The rows come from 5 hidden closed curves, with some noise, and rows from the same curve form a group. Each curve winds through 8 dimensions. The rows are also pushed far along 4 directions, which tell nothing about the answers.
In the rows, zero is written as 128.
Known rows, each followed by its group:
[114 159 103 172 139 166 132 176  82 148  94 120 124 143  95  19 139 147
 120]	G
[175  78 134  87  96 146 179  82 115 104 120  99 152  94 167 158 146 131
 133]	G
[106 143  90 105 141 103  70 126  76 108 177 161 135 152 128 118 101 164
  82]	V
[140 131 132 153 100 153 159 144 153 143  95 115 132 143  89  73 141 138
 105]	J
[142 120 108 172 111 130 164 126 109 153 117 124 125 170 130  55 178 133
 105]	V
[138 124 113 167 147 125 138 145 128 125 120 134 100 142 125  75 167 130
  99]	J
[151 111 117 154 114 112 138 116 119 138 119 103 129 155 129  94 137 134
 114]	J
[ 91 130  93 157 158 146 121 147 104 138 148 125 114 160 163  78 116 154
 100]	G
[121 140 127  43 121 128 122 106 152  87 121 129 158 111 119 218  95 123
 140]	J
[111 168 180 153 107 115  89 136 147 157 137 193 132 138  66 153 148 120
  98]	J
[121 171 150 156 120 158 169 153 176 166  68 121 114 121  91 115 128  98
 143]	G
[144 157 173 105 130 146  78 103 160 136 132 187 126 158  76 189 166 138
  71]	Z
[163  79 164 188  94 148 172 125 110 160 108 128 139 149 182  84 212 128
 126]	J
[159  91 131 144 119 153 156 132 128 130 126 115 133 108 144  83 152 133
 155]	J
[156  79 133 155 141 139  99 113 104 116 163 164 129 162 186 108 174 175
  79]	V
[100 127 117 115 116 118 118 107 116 126 145 137 142 170 125 149 140 140
  91]	V
[153 112 124 171 125 114 132 108  97 125 140 169 130 152 158 107 164 150
  88]	Z
[179  89 136 133 130 116 151  68 114 121 115 158 109 146 195 176 208 136
  72]	F
[ 55 145  90 125 154 124 122 133 108 110 170 129 141 128 121 129  72 135
 146]	V
[123 153 120 116 129 154 112 107 129 136 139 162 152 138 101 134 107 142
 120]	Z
[168 137 175 144  81 122 154 116 143 149  92 122 140 102  91 143 132 111
 145]	Z
[143 114 162 144 100 193 191 122 145 160  85  87 142 103 114 102 149 107
 150]	G
[132  91 127 148 136 111 101 137 121 114 128 136 138 142 186 129 127 148
 126]	Z
[107 136  92 130 134 127 136 167  93 120 143 121 140 125 124  55 136 116
 158]	J
[145 117 124 142 118 136 132 109 109 134 139 149 148 126 135 113 125 143
 129]	Z
[125 140 169 129 113 135 110 116 131 142 148 164 130 125  85 148 153 124
  82]	G
[102 138 102 180 144 140 105 157 103 173 134 128 105 123 106  33  97 132
 113]	F
[ 58 122  76 156 164 132 105 150  95 119 165 158 135 167 161  81 129 155
 110]	V
[162 112 139 124 112 108 144 131 125 132  97 130 106 132 137 121 201 110
  96]	V
[ 98 164  86 181 116 124 134 180  99 168 117 135 133 138  85   4 106 124
 144]	V
[109 159 173 107 125 113  62 118 199 128 130 178 131 119  51 217  93 126
 116]	J
[125 127 111  91 124 143 165 125 135 112 103  92 156 109 153 161  99 116
 208]	F
[139  93 118  63 129 119 122  95 122  74 137 134 149 133 178 200 144 146
 106]	J
[141 123 114 125 158  82  49 127  88 100 178 183 114 148 140 133 150 160
  90]	G
[ 79 166 113  98 148 112  94 144 164 115 121 154 124 120 107 179  71 124
 132]	G
[157  68 126 101 129 120 166  98 123  88 120  97 124 112 191 164 169 123
 123]	F
[181  94 132 106 127 152 150  75 124 104 138 103 152 105 156 164 109 146
 167]	Z
[143  85 136 138 132 107  67 111 108 124 157 145 122 179 147 129 176 160
  76]	Z
[146 116 130 111 102 137 171 102 120 114 126 113 165 105 148 151 114 125
 170]	J
[185 124 186 143 116 150 156 113 184 147 102 133 125  90 110 156 157  94
 171]	G
[129 151 142 142 144 120 137 138 121 100 135 136 126 116 125 145 117 132
 133]	F
[158  74 139 104 111 138 156 111 125 108 108  86 130 124 176 142 162 135
 106]	F
[ 86 153 113 101 159 149  94 146 134 113 135 169 138 115 132 152 102 131
 131]	Z
[186 118 211 153 110 167 143  95 198 141  93 160 137 109 102 190 170 118
 128]	G
[150  91 156 153 115 129  95 117 141 136 127 152 135 151 135 131 158 154
  97]	G
[133 139 103 127 153 121 138 128 128  92 138 141 130 133 128 126 131 133
 126]	J
[183 131 169 104 111 173 165 101 162 135 112 123 139 118 114 159 163 119
 142]	V
[115  94  76 115 138 111 110 106 107  84 157 112 155 165 161 122  89 177
 107]	J
[121 148 162 144 117 134  93 170 156 165 112 130 124 116  71 100 123 106
 155]	F
[ 91 201 133 119 141 131 129 160 139 111 128 123 137  91  67 144  47 114
 174]	F
[172 157 195 150 102 175 154 138 168 154  95 169 134 105  89 127 171 113
 130]	V
[137 131  83  94 146 109 131  79 106  79 152 115 157 136 166 181  51 158
 139]	Z
[151 140 150 154 155 151 116 130 139 139 137 177 114 125 131 128 164 127
 135]	F
[126 180 128 106 144 165 133 122 159 136 128 112 137 110  49 140  77 116
 180]	Z
[119 185 180 149 136  95  46 148 159 157 129 192 101 119  42 162 119 108
  97]	F
[ 98 152 154 109 101 132 108 146 174 151 109 134 142  97  55 147  92  98
 152]	G
[155  72 107 162 171 124 103 100  89 102 176 138 110 181 182 106 190 174
  83]	Z
[170 121 180 137  87 137 149 122 145 134 121 121 146 140 101 131 170 130
 127]	F
[142  81 151 151  88 113 149 133 106 135 106 116 124 127 164 109 185 128
  91]	V
[124 160 112 115 123 135 144 118 118 152 110 133 121 118 109 124 120 109
 131]	F
[ 72 159  91  92 160  86  68 154 106 106 156 158 109 131 108 143 110 122
 103]	V
[133 105 132 110 124 162 155 108 157 133  91  91 135 120 159 166 113 126
 148]	J
[ 90 177 138  79 145 121 104 111 142 104 130 147 125  99  70 222  90 114
 130]	Z
[137 100 143 168 106 155 126 147 131 153 112 127 137 136 123  64 149 146
 122]	G
[141 164 133 168 126 168 151 159 128 160 122  95 128 129  71  42 106 132
 162]	Z
[144 121 157 204  92 132 168 152 126 172  76 121 111 156 126  59 194 123
  88]	F
[112 156 174 106 129 142 102 113 148 148 140 153 119 130  88 182 148 106
  89]	G
[ 77 194 125 138 134 128  66 147 137 179 146 183 123 152  45 112 105 124
 109]	F
[ 76 126  48 123 152 133 122 151  92 112 127 129 144 146 173  79  89 152
 130]	V
[160 122 187 177 112 133 162 112 147 143 119 139 101 141 114 136 203 123
  80]	V

New rows, each followed by its group:
[112 172 176 101 112 134 105 147 195 123 101 181 146 121  58 189 148 101
 129]	J
[187 104 156 116  95 118 135  86 161 119  81 158 155 127 157 195 144 132
 124]	V
[161  65 118 104 117 132 167 114 103  97 112 118 125 131 201 127 209 137
  94]	J
[123  91 132 136 123 117 137 140 124 110 113 154 122 145 162 123 209 126
  87]	J
[147 157 128 138 129 147 153 135 112 126 127 109 131 120 108  99 106 137
 142]	Z
[ 88 178 129 106 132 118  83 130 169 121 134 155 126 128  46 170  68 137
 101]	J
[139 115 118 131 110 116 141 152 107 145 105 109 107 136 129  72 181 115
 105]	V
[ 93 122 133 170 178 101  54 134  98 136 180 190  89 150 154 138 158 143
  81]	J
[111 111 103 137 146 126 126 123  87 139 150 101 128 123 172 112 102 125
 164]	J
[ 47 116  97 129 164 132  73 156  90 120 166 130 115 143 125 104 117 154
 104]	Z
[ 80 153  89 125 154  95  98 144 123  98 143 162 124 125 123 141  79 142
 121]	G
[147  67 121 167 147 118 132 109  79 138 148 121 106 139 218 107 180 138
 118]	J
[156 142 125 131 126 131 148 124 120 114 113 151 131 107 139 127 121 136
 122]	V
[126 114 140 130 109 138 132 155 135 124 113 148 143 142 130 102 189 124
 118]	J
[123 155 100 123 131 143 155 142 122 140 112  95 122 129  87  82 127 108
 154]	Z
[116 102 112  88 152 116  68 126  90 101 166 127 118 155 147 142 150 154
  93]	Z
[106 105  98 118 152 141 114 118 110 117 149 109 147 140 180 137  89 146
 154]	J
[140 123 103 139 127 138 139 134  90 118  89 112 133 140 134  91 138 151
 116]	G
[137 136 136 103 106 130 134 135 139 141  94 146 139 109 116 137 150 101
 138]	Z
[127 152 161 118 118 140 164  97 172 123 117 133 147 105  96 200 109 104
 160]	V
[168 111 171 126 127 143 150  90 162  94 130 130 142 123 144 198 133 145
 125]	F
[135  90  71 135 128  91 132 106  86 104 137 127 148 142 187 108 110 151
 133]	V
[ 98 160  68  87 141 115 116 135  84  97 145 131 147 104 131 120  44 144
 141]	V
[124  87  85 111 158  93 102 125  52  80 154 117 128 142 227 139 122 163
 125]	F
[123 138 155 144 120 147 124 151 163 159 115 133 124  96  83 112 124 108
 164]	J
[124 163 123 123 154 134  99 131 112 140 131 161 111 116 121 135 116 126
 116]	F
[133 130 135 153 136 119  96 117 128 153 125 141 112 125 117 125 101 133
 102]	F
[ 81 182 162 132 119 107  67 141 149 150 145 183 134 127  47 165 100 117
 113]	J
[111 113 155 128 121 119 109  98 140 121 155 143 143 146 122 185 132 137
 109]	V
[154  90 141  95 113 115 117 110 136 121 125 123 134 132 147 159 169 118
 133]	V
[ 85 173  96 147 137 110 100 158 122 150 134 113 117 141  66  74  73 121
 130]	J
[154 106 158 169 112 104 149 119 144 137  93 148 111 154 139 136 210 113
  85]	J
[141 155 141 104 138 124 166 100 170 110  80 122 126  90 116 215 105  91
 170]	G
[148  86  90 134 135 102 146 102 109 114 123  84 116 137 168 114 123 135
 128]	J
[132 106 145 127 110 129 154 140 147 119  94 143 129 129 140 133 198 114
 112]	J
[134  99 144 135 121 129 144 103 125 129 150 128 133 104 137 138 142 114
 131]	G
[ 91 128 107  86 137 135 127 129 134 107 162 115 140 121 108 136 111 123
 145]	F
[ 96 134 124 131 127 115 123 123 105 122 143 157 121 169 130 137 169 139
  59]	V
[ 71  91  95 134 185 113  56 150 100  95 176 144 110 146 179 121 111 163
  88]	F
[143 123 152 157 146 117 119 134 113  98 137 149 120 137 158 146 152 150
 105]	F
[138  79  91 121 138 143 138 144  80 128 130  91 102 132 181  55 174 143
 101]	J
[207 113 160 171 104 142 194 109 156 142  76 120  97 133 118  99 210 123
  81]	J
[125 132 124 137 130 161 169 131 129 116 135  98 141 112 121 103  99 137
 148]	F
[153 133 125 102 112 135 174 131 138 112 106 105 153  98 120 125 130  97
 190]	J
[113 126 126 131 137 113  91 120 146 109 142 160 121 158 106 150 126 161
  66]	J
[ 78 124 120 142 107 138 129 145 106 148 147 105 145 142 109  85 114 131
 130]	V
[161 115 138 144 132 124 154 112  92 107 128 142 111 138 162 130 192 144
  82]	Z
[137  92 107 127 142 119 135 132 116  91 138 137 138 138 171 113 170 134
 134]	J
[134 161 166  97 106 150 135 141 164 129  96 156 135 120  79 157 163 110
 109]	J
[101 158 119  55 145 121  85 103 167  98 133 139 145 121 120 242  39 137
 134]	G
[171  94 126  64 124 155 154  57 152 101 141 100 148  97 146 201 101 132
 140]	F
[105 163 173 167 172  99  27 160 159 121 155 223 104 153  99 170 147 137
  85]	Z
[ 75 133  77 159 133 117 120 165  86 132 131 161 140 147 147  56 128 138
 118]	V
[ 85 119  94  80 141 137 135 138 138 111 121  67 134  97 137 146  54 118
 176]	V
[181 134 137  74  83 139 193  93 144 138  63  78 154  91 134 182 111  94
 201]	F
[153 102 154 128 127 120 167  73 143  97 126 149 137 127 168 214 166 125
 117]	V
[138 113 125 100 136 157 122  97 135 122 160 130 129 120 123 139 124 139
 106]	F
[171  81 131 120 126 145 155 103 105 100 135 136 145 116 200 140 157 151
 125]	V
[134 114 106 119 134 149 133 135  84 125 139 116 122 152 161  82 158 148
  91]	J
[136 130 145 157 152 110 125 130 112  94 151 157 116 131 145 144 153 144
 102]	F
[ 84 129 100  83 159 133  81 131  97  95 182 165 143 138 149 149 121 149
 112]	V
[135 127 126  69 120 127 132 116 133 113 116 131 139 119 132 170 152 109
 137]	V
[ 76 141  97 156 155 169 132 184 104 136 122 115 117 145 139  46 125 146
 117]	Z
[151 137 138 162 142 124 115 130 117 118 133 189 116 133 144 120 158 150
  81]	V
[ 92 135  67  90 160 112 137 124 123  77 121 114 140  94 154 166  48 132
 174]	G
[158  91 125 104 116 126 125  71 129 128 123 129 144 149 175 185 137 141
 125]	F
[190 127 144 141  94 135 163 110 137 148 105  95 134 123  96  95 132 120
 144]	J
[166 131 138 117 125 163 148 101 140 125 132 102 145 104 109 140  96 135
 178]	Z
[146 105 117 138 141 162 137 131 106 140 127 103 118 143 166  79 148 143
 120]	J
[125 145 121 171 139 178 159 154 117 171 105 143 105 129 131  52 169 122
 118]	F
[136 116 142 102 132 125 143  95 121 102 118 130 119 114 137 195 160 127
 109]	Z
[169 121 153 123 106 113 120 108 105 123 146 168 137 127 130 141 177 131
 100]	V
[158  92 149 106 132  99 119 101 122  98 127 164 104 131 170 188 213 126
  73]	J
[121 116 130 122 133 146 125 133 136 131 155 141 122 131 110 105 168 123
 115]	F
[167 124 224 162  84 141 146 100 182 158 104 157 130 145  89 180 207 112
  95]	V
[130 126 107 147 113 112 165 122 107 123 113 113 140 153 139 100 141 127
 118]	J
[120 169 138 101  96 149 167 123 144 134 114 114 171  86  82 150  70 104
 197]	J
[140 134 168 161 117 136 151 136 149 138  81 109 107 150 114 134 168 128
  97]	Z
